The same things were measured in two ways. Each way mixes the same 5 hidden numbers, adds some noise and spreads widely along 3 directions of its own, which tell nothing about the thing.
In the rows, zero is written as 128.
Some things both ways: the first way, then the second way.
[126 184  97 122 155 139 110 119 174 141 118 148 139 141 134]
[105 157 144 110 138 124 154 105 146 106 118]

[103 131  96 154 172 146 103 147 150 137 104 156 123 126 105]
[124 153 161  90 145 132 125  83 124 153  58]

[146 131 136 143 106 149 101 163 133 120 124 149 133 135 100]
[161 106 169 143 156 105 128 123 156  92 122]

[111 115 130 121 138 127 101 176 188 110  89 135 122 172 115]
[ 90  84 128 120 110  81 127 105 126 128  92]

[153 112 114 156 157 131 121 146  30 123 144 141 101  75  79]
[118   4 106 148  91  92 185 205 135 104 102]

[122 162 102 126 165 123 120 126 151 131 115 136 122 139 126]
[108 161 141  97 131 133 144 102 145 123  88]

[ 89 139  97 122 154 107 120 136 220 134  75 125 125 202 134]
[ 84 212 138  70 182 108 120  55  94 149 103]

[138 153 125 171 132 131 158 123 119 139 156 142  95 102  90]
[155 161 169 107 161 141 111  98 126 137  73]

[125 125 128 137 151 119 130 136 108 127 126 142 110 133 112]
[126 141 124 114 175  93 135 123  82 117 114]

[120 115  94 171 142  96 129 166 158 105  97 124 106 118  83]
[119  82 127 130  97 180 136 164 187 142  86]

[122 190  69 150 161 131 132 103 175 160 121 130 117 131 117]
[ 77 125 125  88 119 123 165 110 133 152  97]

[124 138 107 120 124 102 112 160 203 116  86 119 132 183 124]
[ 70  80 119 135  86 118 145 138 193 108 137]

[154 167 143 144 142 125 166 115  87 126 177 142  95  89 102]
[161 161 162 127 161 154 135 121 137 105 103]

[121 159  84 183 139 112 152 109 164 155 127 129 107 125 101]
[131 161 141 100 162 177 134 125 160 156 126]

[140 142 116 160 160 105 162 108  65 140 160 136  93  95 101]
[137 145 140 116 143 169 150 145 163 119 118]

[147 147 129 140 121 131 124 136 119 134 138 140 125 130 111]
[105  84 106 127 117  35 106 110 101  96  41]

[133 148 115 167 117 134 136 133 153 142 130 136 115 133  96]
[116 105 152 121 129 133 133 121 177 130 118]

Other things, the second way, with their names:
z_511: [141 141 151 140 151 140 101 118 187 102 123]
z_131: [111 162 118 113 139 147  97 114 170 140  84]
z_341: [149 157 138 125 144 155  94 111 117 137  61]
z_126: [138 124 156 136 170 171 152 146 167 125 195]
z_52: [139 121 117 127 122 126 145 146  92 106  57]
z_100: [138 148 181 118 155 147 123  86 156 128 131]
z_556: [ 65  98  94  83 128 155  82 124 146 236  82]
z_480: [122 149 131 111 150 160 130 122 124 149 105]
z_519: [ 91  63 122 107 124  89 155 141 160 139 113]
z_62: [139 136 144 127 137 151 122 130 170 106  94]
z_512: [ 72  52 149 104 101  37 162  95 166 113  89]
z_449: [ 95 131  72 121 153  95 146 168 104 106 142]
z_655: [108 150  99 125 141 177  95 153 188 146 123]
z_249: [137 108 128 132 144 104 126 135  94 109  85]
z_978: [105 115 165 105 141 131 137  92 173 149 132]
z_940: [124 107 121 124 163  98 136 136  90 119 122]
z_86: [168 117 171 137 155  84 150 109 102  68  98]
z_993: [130  46 121 147 117 108 178 173 140  93 137]
z_334: [140 112 174 119 160 110 116  96 157 121 116]
z_948: [157 137 169 115 198 125  79  95 139 160 128]
z_920: [138 119 124 139 129 124  82 135 163 110  74]
z_122: [127 155 135 110 167 114 123 103  83 130 100]
z_388: [ 81 138 110 109 135 104 150 124 143 115 121]
z_719: [ 95 147 167 107 138  96 115  52 127 130  99]
z_748: [121 156 120 111 142 134  83 106 112 158  51]
z_815: [159 134 127 162 148 121  81 134 143  87  93]
z_752: [ 84 161 117  79 157 102  86  82 148 168  76]
z_517: [152 101 147 169 118 107 110 132 145  65  90]
z_835: [163 142 172 160 160 164  91 119 227  95 166]
z_904: [121   8 177 130  93 119 159 124 161 150  98]
z_48: [ 90 149  59 110 192  88  56 137 107 166 123]
z_750: [137 119 134 127 136 154 178 161 130 106 122]
z_180: [100 122 139 108 110 166 137 117 154 160  74]
z_585: [125 195 211 103 158 199 191  79 167 132 184]
z_847: [ 73  57 155 108 106  54 176 101 171 101 113]
z_143: [141 141 202 102 173 127 139  70 121 145 124]
z_384: [ 73 112  92 117 140 113 138 158 202 129 175]
z_487: [ 97 138 119 124 167  66  71  91 153 111 123]
z_795: [109 126 128 111 152 137 143 127 130 141 132]
z_368: [174 113 172 152 113 200 100 131 171 129  66]
z_546: [ 44 132  97  75 117 114 110  97 138 197  70]
z_905: [114 115 147 104 145 181 161 136 136 176 133]
z_811: [146 128 129 126 152 127 118 139 125 119  88]
z_345: [ 79  74 136 114 119  96 121  96 132 165 107]
z_586: [127 122 158 108 163 113  74  77 134 171  87]
z_890: [100  70 128 140 131  83 126 127 139 115 130]
z_768: [183 152 136 166 116 152  57 134 186  78  30]
z_149: [155 124 170 170 124 153 126 129 208  63 138]
z_217: [ 89  41 130 130 126  87 143 139 167 137 152]
z_208: [146 171 168 110 161 165 142 114 175 119 128]
z_395: [105  96 155 115 137  95 106 100 189 134 108]
z_258: [123 188 177 106 131 154 111  49 106 142  58]

Some of these things the first way, each followed by its name:
[157 126 118 141 120 116 125 162 107 109 121 119 110 121  86]
z_993
[140 132 162 148 116 133 149 131 107 128 156 142 105 137 105]
z_890
[132 110 172 126 112  95 134 177 140  78 126 144 119 141 111]
z_815
[114 128 122 123 214 138  97 147  74 112 125 173 118  88 118]
z_750
[152 141 111 146  97  81 161 143 169 121 114  88 103 162  93]
z_208
[147 187  99 153 134  83 175  82 130 153 156 117 113 126 123]
z_449
[110 207 101 103 174 169  97 139 227 127 112 160 133 142 141]
z_585
[131 122 134 156  97 141 118 158 157 132 117 140 122 156  96]
z_334
[112 170  87 129 168 136  99 119 157 152 106 159 149 145 141]
z_388
[ 52 146  49 233 166 138 121 120 240 173  89 162 119 127  93]
z_556
[165 133 155 112 130 145 112 160  83 105 143 144 115 120 106]
z_86
[140 175 129 159 101 139 149 129 188 138 149 134 105 136 101]
z_100
[104 131 112 186 147 115 164  77 103 184 148 149 104 141 111]
z_752
[131 116 136 154 105  93 137 168 156 101 112 127 118 141  98]
z_920
[110 129 112 168 125 161  95 143 155 151 111 161 132 145 102]
z_217
[109  68 172 188 106 124 151 149 103 128 138 152  88 153  79]
z_948
[107  99 144 130 145 112 118 169 147 101 102 143 115 153 112]
z_126
[111 120  97 171 168 157  90 126  90 166 115 169 131 121 105]
z_519
[145 161 146 176  77 119 170  87 141 168 168 139 118 163 120]
z_487
[111 129 107 177 119 163  91 136 150 164 111 167 144 149 109]
z_395
[141 153 120 152 134 115 135 136 129 126 134 135 117 116 105]
z_62
[153 160 176 112 132 144 124 145  99 101 171 169 126 108 127]
z_149
[ 97 107 124 158 189 121 149 137  99 123 131 144  75 109  89]
z_905
[125  95 120 160 122 162  97 195 146 111  97 139 101 129  63]
z_904
[114 136 147 144 162 182 115 131 108 137 150 176 101 117 103]
z_143
[ 89 162 101 161 155 183  87 140 208 150 108 179 132 139 118]
z_345
